All groups share one centre, and each spreads out both ways along 9 directions, with some noise.
Some rows, each with its group after it:
[ 0.55  0.25 -0.17  0.94 -1.78 -0.45  0.80  0.74 -0.37 -0.74 -1.23 -2.80
  0.57  1.63]
tedi
[-2.27  0.92 -0.62  0.17  1.95 -0.15  1.93 -0.28  0.38  1.78 -1.16 -0.26
  0.03 -1.06]
fuvu
[ 0.39 -0.44 -1.15 -2.21  1.84  0.60 -1.08  0.42 -1.33  3.01 -2.29  0.69
 -2.44  0.78]
fuvu
[-0.58  1.16  0.34  0.22  0.41  0.56  0.63 -1.57 -1.01 -2.53 -0.38  3.32
 -2.06 -1.83]
tedi
[-1.47 -1.08  1.18 -0.96  0.74 -2.50 -0.23  0.06 -1.22  2.02 -1.00  0.24
  2.41 -1.45]
tedi
[-1.59 -2.06  0.42 -1.30 -0.57  1.29 -1.87  1.24  0.06  2.24  0.26  1.30
  0.00 -0.31]
gose
[-1.03  2.49 -0.84  1.39 -0.32  2.25  0.43  2.03  0.49 -0.58  0.30  0.16
 -1.44 -1.09]
rit
[-2.22 -1.75  0.42  0.73  2.60  0.01 -0.14 -0.59  2.71  1.34  0.33 -3.08
  3.76  1.57]
bino
[-0.54 -2.28  1.30 -0.68 -0.19 -0.52 -1.15  3.08  0.56  4.05 -1.08  2.51
  2.80  0.69]
tedi
[ 0.95 -0.40 -1.09  0.10  0.59 -0.77  3.07  2.53  1.13  3.76 -1.36  1.03
 -2.77 -0.15]
bino
[-1.61 -0.90 -0.41 -1.16  0.49  0.19 -0.96  0.93  2.31  3.71  1.75  0.01
  1.68  0.25]
rit
[ 0.34 -4.01  1.11  2.20 -0.33  5.33  2.54  0.12 -1.58 -2.90 -4.02  0.40
 -1.06  2.25]
rit
[-1.28 -1.88 -0.21  1.20  1.99  2.43  2.43 -1.31  3.55 -0.47  2.15  1.11
 -0.99 -0.45]
gose
[-2.20 -0.62 -0.95  0.60  0.91 -0.06  3.49  1.25  2.33  2.69 -1.55  1.18
 -3.13 -0.31]
bino
[ 2.30 -1.30 -0.07 -1.30  1.43 -0.75 -0.40  0.56 -0.63  2.19 -0.72  1.01
 -0.80  0.25]
fuvu
[ 0.49 -4.11  1.76  1.27 -1.29  0.62  0.14  2.24  0.26  0.07  1.00 -1.55
  1.47 -0.23]
gose
[-0.47 -2.12 -0.58 -1.82 -2.40  3.32  0.79 -0.02 -0.76  4.01 -1.37  1.19
  2.35  2.60]
gose
[ 0.07 -0.30 -0.62  1.01  1.11 -0.63  1.25  0.91  2.07  0.88 -1.12 -1.31
 -0.14  1.91]
tedi
[-1.04  2.29 -0.45 -1.68  0.08 -2.13 -4.00  0.38 -2.19 -0.52  1.38 -1.18
 -1.23 -2.73]
fuvu
[ 0.36  1.84 -0.24  0.94 -0.68 -0.07  3.49 -2.37 -1.76 -3.05 -3.79  1.74
 -2.29  0.71]
gose
[-0.80 -1.72  0.52 -1.31  0.52 -0.09 -1.70  1.59  0.20  2.93  0.67  1.05
  0.65 -0.79]
gose
[-0.23  2.29  0.16  1.23 -1.84 -1.61 -1.93  2.12  0.87 -1.03  0.27 -1.42
  1.80  0.95]
rit
[ 0.00 -2.32  0.17 -1.19 -1.21  3.54 -1.43  2.27 -0.59  2.74  2.07  0.32
  0.60 -1.03]
fuvu
[-2.19  1.31 -0.47 -0.96  0.47 -2.92  0.37 -3.11 -1.44 -1.09 -1.29 -1.46
 -1.44 -0.97]
tedi
[-1.12 -1.25  1.30  3.97  0.03  0.79  3.06  1.58  1.33 -2.80 -3.19 -0.81
  0.51  1.59]
gose
[-1.18  0.74 -0.07  1.17 -0.47 -0.75 -0.20  0.89  1.85 -0.69 -0.86 -0.09
 -0.29  1.48]
bino
[ 1.69  1.89 -0.49  1.11 -0.96 -1.69  0.02  1.90  1.70  0.99  1.13 -3.09
  2.68  1.57]
rit
[-1.49 -1.22  0.39  0.78 -0.24  3.15  0.91 -0.12  0.54 -0.15  0.73  0.23
  1.18 -0.19]
tedi
[ 0.17 -1.17  0.82 -0.38  2.15 -1.62 -1.35  2.24 -3.30  0.73  0.62 -4.09
 -0.75 -4.40]
bino
[-2.69 -1.68 -0.81  1.09 -0.70  6.74  2.84  1.15  1.18  1.59  1.53 -1.95
  0.26 -0.77]
fuvu
[-2.30 -0.09  1.16  1.16 -2.17  0.47 -3.08  2.14  1.12 -1.31 -0.64  0.74
  1.82  1.73]
bino
[ 1.62  0.61 -1.37 -1.80 -2.21 -0.21  0.25 -3.17  0.49  0.17  1.34  0.44
 -0.14  2.53]
rit
[ 1.72  1.65 -0.64  0.37 -0.39 -0.30 -0.15 -0.40 -0.31 -1.45 -1.63  0.12
 -0.85  2.06]
bino
[-0.62 -1.73  0.21  1.64  0.89 -0.95  2.95  0.75  1.04  0.45 -0.83 -2.55
 -0.33 -0.22]
fuvu
[-0.57 -1.86  1.80  2.82  0.66 -0.79  4.81  1.53  1.69  0.86 -1.88  1.46
  2.92 -0.14]
fuvu
[-2.81 -0.64  1.50  0.33 -1.37 -1.21 -2.74  0.15  2.66 -1.23  2.45  1.60
  2.24 -0.28]
bino
[-1.42  0.33 -0.55  0.11 -1.67  1.32  0.80 -0.98 -0.55 -0.84 -1.70 -0.05
 -1.11  1.24]
tedi
[ 1.20  0.14 -0.30 -0.90  1.19 -0.37  0.69  0.00  0.83  1.95  3.29  1.19
  0.24 -2.41]
rit
[-1.42 -0.80  0.14  1.12  3.54  0.87  3.43 -2.02 -0.45 -1.01 -0.23 -1.40
 -0.76 -2.74]
bino
[-1.60 -2.14  1.06  1.79  0.92  1.06  0.74 -0.31  1.23 -1.75 -1.16 -0.04
  0.80  0.97]
rit
[-2.91 -2.25 -0.14  0.10 -0.36  2.37 -0.98  0.85  1.94  1.26 -0.82 -0.45
  0.05  2.15]
fuvu
[ 1.13 -1.13 -1.44 -0.13  2.43  1.92  2.03 -0.39  1.01  1.86  1.72 -2.81
 -1.47 -0.51]
tedi
[ 0.12  0.15 -0.66  0.12 -0.96  1.22 -0.81  1.95 -0.39  0.19 -0.60 -1.01
 -1.94  0.27]
bino
[-0.20 -1.79 -0.29  0.39  3.21  0.53 -1.30  2.95  2.38  2.77  1.50 -2.61
  0.30 -0.23]
tedi
[ 0.19 -1.09  0.63  0.79 -1.09  0.18 -1.82  2.57 -1.02 -0.87  0.32 -2.65
 -0.26 -0.63]
gose
[-2.22 -0.56  0.17  0.12  0.66 -0.12 -3.32 -1.83  1.73 -2.20  3.18 -4.22
  2.07  0.35]
bino
[-1.07  0.86  0.34  1.73  3.93 -2.23  1.93  1.94  0.43  0.70 -2.11 -0.81
 -0.67 -2.13]
rit
[ 2.09 -1.31 -0.50 -1.97  0.24  0.65 -1.35  1.79 -3.02  2.28  0.91 -1.22
 -2.37 -2.44]
gose
[ 3.10 -1.96  0.03 -0.42 -0.68  0.27 -0.25  0.49 -1.33  0.39  0.58 -3.05
  0.47  1.02]
rit
[-1.80  2.01 -0.79 -2.30  0.40  1.47 -4.76  2.57 -2.47  2.80 -0.80  0.19
 -0.05 -1.14]
fuvu
[-0.12 -0.75 -1.22 -1.32  3.09 -0.29  2.93 -1.39  0.79  3.75  1.82 -1.52
 -0.15 -1.98]
fuvu
[ 1.71  1.28 -0.49 -0.69  2.06  0.76  1.29  2.24 -2.40  2.68 -2.84  2.80
 -1.71 -1.55]
gose
[-0.45 -0.42 -0.34  0.19 -0.11  0.43  0.20  1.18  0.12  1.04 -1.55 -0.69
 -0.66  1.24]
tedi
[-0.10 -1.14  1.58  0.85 -2.76 -0.72 -1.98 -0.39 -1.07 -5.09  2.00 -0.52
 -2.08 -1.82]
gose
[ 1.25 -3.17  0.52 -1.68  0.49  1.14  0.16  0.54 -2.42  2.27 -1.72  1.20
 -0.99 -0.21]
rit

New rows, each followed by its group:
[ 2.97  2.56 -0.53  1.07  1.28 -4.98  3.30 -0.06 -0.89  0.52 -4.44 -1.23
  0.49  1.94]
rit
[ 3.45 -3.45  1.11  0.11 -0.56  0.85  2.67  0.26 -0.13  0.64  0.50  3.16
 -0.63 -0.16]
fuvu
[ 1.69 -1.11  0.63  2.61  2.08  0.97  3.50 -0.70  1.81 -1.95  1.54 -1.09
  1.15 -0.54]
rit
[-0.43 -3.82  0.55 -0.50  0.55  2.52 -0.85  1.68 -0.66  1.96 -0.12 -1.08
  0.03 -0.16]
rit
[ 2.18 -1.94  0.82 -0.93 -2.13  0.75 -0.85  1.75 -3.21  0.58  0.38  0.13
 -0.61 -1.60]
gose
[ 2.02 -1.27 -0.71 -0.99  0.93  1.64  0.92 -0.12  0.32  2.67  0.59 -0.12
  0.57  1.18]
bino
[ 0.16 -0.28  0.23  1.58 -1.62  0.22 -0.77  2.15  0.42 -0.68 -2.10 -3.26
  1.78  3.16]
rit
[-1.74  0.02 -0.33 -0.56  2.49 -0.90  0.79 -1.06 -0.52  0.98 -1.55 -0.01
 -1.43 -1.12]
tedi
[ 0.26 -0.63 -0.73 -0.46  0.93  0.21  1.90  1.50 -0.71  2.31 -1.02  0.20
 -2.81 -1.38]
bino
[-2.42  0.04  0.48 -0.21 -1.75  0.23 -4.38  2.97  1.06  0.76  1.97 -0.91
  1.49 -0.34]
rit
[ 0.35 -0.52 -0.51 -2.46 -1.08  0.44 -0.44 -3.08  0.03  0.37  2.31  2.99
 -1.23 -0.33]
rit
[-0.74 -2.45  0.01 -0.68  2.47  1.15  1.11  1.49  0.83  4.29 -0.18  0.23
  0.42 -0.82]
rit
[ 0.52 -2.59  0.40  0.76 -0.63  0.33  1.08  0.76 -0.11 -0.77 -1.41 -0.39
 -2.29  0.74]
fuvu
[ 1.36 -1.00 -0.40 -0.43 -0.65  2.90  0.78  1.37 -0.93  1.36  0.22  0.92
 -1.30 -0.46]
bino
[ 0.20 -2.49  2.05  1.89 -2.20  2.62 -3.11  5.74 -1.59 -1.45  0.44 -0.81
 -0.18 -1.60]
gose
[ 3.17  1.88  1.05 -2.13  1.28 -4.11 -2.56  0.18 -1.80  1.10  1.48  3.79
  1.65 -2.37]
fuvu
[ 1.15  1.15  0.33  1.16  1.53 -0.80 -1.62  4.48 -1.86  0.24 -1.42 -1.93
 -0.94 -1.68]
gose
[ 5.17  2.96  0.30 -0.65  2.14 -5.73  0.57 -0.37 -4.37 -1.84 -2.67  1.88
 -3.27 -2.42]
fuvu
[ 3.65 -1.39 -0.51 -0.69  1.23  2.59  0.24  0.79 -2.79  1.02  1.85 -3.34
 -0.43 -1.80]
bino
[-0.61  0.28  0.20  0.07  0.23 -3.00  1.24  0.18  0.15  1.25 -3.42  1.07
  0.51  1.51]
tedi
[ 0.40 -1.87  0.67  0.74 -2.05 -0.14 -1.65  1.78 -1.14 -2.30 -0.72 -1.68
 -2.57  0.31]
fuvu
[ 1.44  1.51 -1.15 -2.57 -2.66 -0.21 -1.01  1.47 -0.73  4.24  0.06  2.37
  0.59  1.08]
rit
[ 0.91 -0.93 -0.10 -1.59  0.24 -0.76 -1.89  1.27  0.08  3.18 -0.43  0.27
  1.36  1.43]
bino
[-1.29 -0.76 -0.20 -1.53 -0.71 -0.59  0.77 -1.74  0.84  3.04 -1.31  1.38
  2.78  2.36]
gose
[-0.26  0.15  0.27  0.48  0.17  1.85  0.41  1.22  0.39  0.07  1.24  1.75
 -0.31 -1.79]
rit
[ 1.32  1.10  0.20 -0.50  0.60 -4.18 -0.31  0.86  0.36  2.02  0.40 -0.22
  1.80 -0.35]
rit
[ 1.35  1.08 -1.01 -1.24  0.25 -0.61  0.82 -0.22 -1.61  1.25 -0.84  0.42
 -2.23 -0.63]
rit
[ 1.23  0.04  0.56 -0.02  0.53 -1.26 -1.19  0.77 -0.24 -0.08 -0.81  1.38
  0.40  0.51]
fuvu
[-1.05 -0.21  1.01  1.23 -0.03 -4.03 -2.06  4.00  2.50  1.95 -3.49  0.34
  2.32  3.19]
tedi
[-1.75 -1.04  0.40 -0.22  2.52 -2.02 -0.29  1.22 -0.37  1.79 -2.76 -0.27
 -0.66 -0.64]
rit
[ 4.25 -1.26  0.43  0.31  0.06  1.91 -0.25  2.29 -0.83  0.93 -0.29  1.65
  0.60  1.15]
fuvu
[-3.03 -1.51  1.38 -2.17 -1.66 -1.16 -1.46 -1.09 -2.52  1.63  0.07 -0.48
  3.10 -1.80]
tedi
[-1.78  3.23 -0.29 -0.34  0.83  0.39 -1.74  2.12 -1.84  1.35  0.07 -0.86
  1.33 -3.01]
fuvu
[ 2.00  1.01 -0.59  4.02  2.58 -1.27  4.70 -2.20  3.17 -4.18 -2.34 -2.26
 -0.86  3.55]
fuvu
[ 0.81 -1.45  0.61  0.23  1.06  0.87  0.39  2.41  0.80  2.40 -0.44  2.56
  0.61 -0.15]
tedi
[-0.18 -0.20 -0.76 -0.62  0.61  1.25  1.42 -0.60 -1.79  0.57 -1.09 -0.55
 -1.86 -1.03]
tedi
[-1.23 -0.49  1.57  0.76  1.91 -0.82 -2.06  3.15  1.03  0.80 -1.19  2.86
  0.87 -0.82]
tedi
[ 1.04 -1.34 -0.31 -1.72 -2.25  0.17 -2.31  2.22 -0.14  2.92 -0.25  1.65
 -1.08  1.55]
tedi
[-3.27 -1.05  1.54 -0.27  0.97 -1.51 -1.17 -0.31  1.09  0.15 -1.12  3.70
  0.69 -0.60]
rit
[ 1.48  0.11  0.66  0.24  1.10 -0.24  0.72  0.27 -1.75 -0.32 -1.57  0.99
  0.51 -0.66]
bino
[ 1.29  0.50 -2.19 -3.80 -1.24  0.53 -1.62 -0.28 -1.08  3.76 -1.69  3.36
 -4.25  2.01]
bino
[ 1.27 -1.45 -1.21 -2.09  1.64  1.85 -1.40  1.40  0.67  3.11  1.45  3.01
 -3.72 -0.77]
tedi
[-1.77 -2.64  1.21 -0.62  1.45 -0.33 -1.10  0.00  0.10  0.78 -0.05  1.52
 -0.04 -1.24]
rit
[ 0.83  0.11 -0.85 -1.56 -2.95 -2.08 -2.91 -0.17  0.67  0.12  1.54 -0.53
 -1.62  1.85]
tedi
[-0.53 -0.84  0.24 -0.08  1.12  0.52 -1.01  3.91 -0.99  2.74 -3.06  0.78
 -0.89  0.05]
tedi
[ 1.81  0.36  0.48  1.94  0.10  1.87  1.60  0.98  0.00 -2.07  0.91  1.06
 -0.40 -1.05]
gose
[-2.66  0.40 -0.93 -0.98  0.07  0.88 -1.67  0.95  0.74  1.97  0.10 -0.04
 -1.14 -0.14]
rit
[ 1.94  0.87  0.90  1.38 -2.59  0.26 -1.17  2.65 -0.23 -1.84 -0.11  1.54
  0.67  0.86]
bino
[-1.04  0.99  1.33  1.19 -3.50 -0.17 -4.40  2.42  1.23 -1.88 -1.61  2.10
  3.07  3.68]
bino
[ 1.12 -0.59 -0.46 -0.56  2.60  2.92  2.34 -1.33 -2.23 -0.03  1.49  0.51
 -2.33 -3.96]
tedi
[ 1.04 -1.81  1.02 -1.06  0.96 -3.68  1.13 -2.94  2.21  1.37  3.51  1.72
  2.76 -0.93]
gose
[ 1.12  2.73  0.36  1.15 -0.60  2.56 -1.97  2.25 -0.99 -1.64 -0.32  1.42
  1.77  0.24]
fuvu
[-0.29 -0.61 -0.55 -0.80  2.86  0.83  2.14 -1.08 -0.56  1.23 -0.04  1.45
 -2.93 -2.49]
rit
[ 0.43 -4.03  2.12  1.61  1.57  1.07 -1.41  5.98 -0.89  0.06  0.70 -0.17
 -3.09 -4.06]
gose
[ 0.05 -1.34  1.58  1.69  1.89 -0.40  0.69  1.97  0.03 -0.29 -0.73  0.42
  1.09 -1.56]
rit
[-1.79 -2.62  0.53  1.92  1.73  2.11  2.32 -0.52  2.16 -2.15  0.49  1.37
 -3.54 -1.50]
gose
[ 0.84 -0.46 -0.61 -1.31  0.53 -1.66  0.03  1.22  0.04  3.01 -0.58  0.97
 -1.39 -0.21]
bino
[-1.89 -1.55  0.69 -1.34 -0.12 -2.14 -1.32  1.64  0.00  3.74 -2.01  0.64
  2.05  0.74]
tedi
[-0.13  0.16  0.31 -0.16  1.19 -1.78 -0.40 -0.35 -0.50 -0.79  0.30  0.22
 -1.06 -1.79]
rit
[ 0.49 -1.36 -0.73 -1.19 -2.30  2.49 -1.43 -0.17 -1.11  0.39 -0.01 -0.89
 -0.89  1.80]
rit
[ 3.55 -0.29 -0.71  0.21  0.13  2.36 -0.55  1.92 -1.95  0.40 -0.27 -3.56
  0.53  1.28]
bino
[ 1.76 -2.13  0.55 -1.01  2.00 -3.20 -0.34 -0.23  1.36  2.07 -0.06  0.82
  0.53  1.13]
fuvu
[-0.87  2.72 -0.79  0.39  0.52  1.93 -0.63  2.91 -3.20  0.47 -2.97 -1.09
 -1.49 -1.53]
fuvu
[ 2.54 -1.13  0.49  0.29  1.58 -2.67  2.01  1.32  2.96  3.46 -0.16  2.63
  1.90  1.62]
tedi
[-0.15 -0.91  0.89  0.16  0.16 -0.75  1.07 -0.30  0.22  0.74  0.25  0.61
  2.35 -0.45]
tedi
[ 1.02 -0.96 -0.27 -0.23 -1.58 -0.46  3.83 -2.95 -1.07 -0.22 -1.91 -0.67
  0.51  1.98]
gose
[-1.45  2.37 -2.59 -0.38  1.08  6.05 -1.75 -0.21 -0.03 -0.33 -2.50  0.17
 -2.57  3.29]
fuvu
[-0.88 -1.69  0.09 -0.55  1.92  1.80 -0.21  1.76  0.30  3.00 -0.49  1.68
 -0.26 -0.89]
tedi
[-1.55 -0.53  0.42 -0.44 -0.01 -1.01 -1.54  2.53 -0.85  1.71 -1.98  0.55
 -0.77 -0.72]
bino
[-1.19 -1.67  0.39 -0.65  0.99  0.62 -2.40  1.02 -0.61  1.04  0.76 -2.77
  1.46 -0.59]
bino
[-0.22 -2.11  1.75 -0.12 -0.97 -1.86 -2.86  4.53 -2.33  1.58 -1.93 -0.93
  0.71 -0.98]
gose
[-0.52  1.34 -1.13  0.04 -1.98  0.32 -1.93  1.44  0.78 -0.25 -1.55 -0.58
 -2.16  2.73]
bino
[-0.79 -1.59 -0.40 -2.22  3.99 -2.63  1.07  0.73 -2.61  4.48 -1.73 -1.05
 -2.71 -3.90]
bino
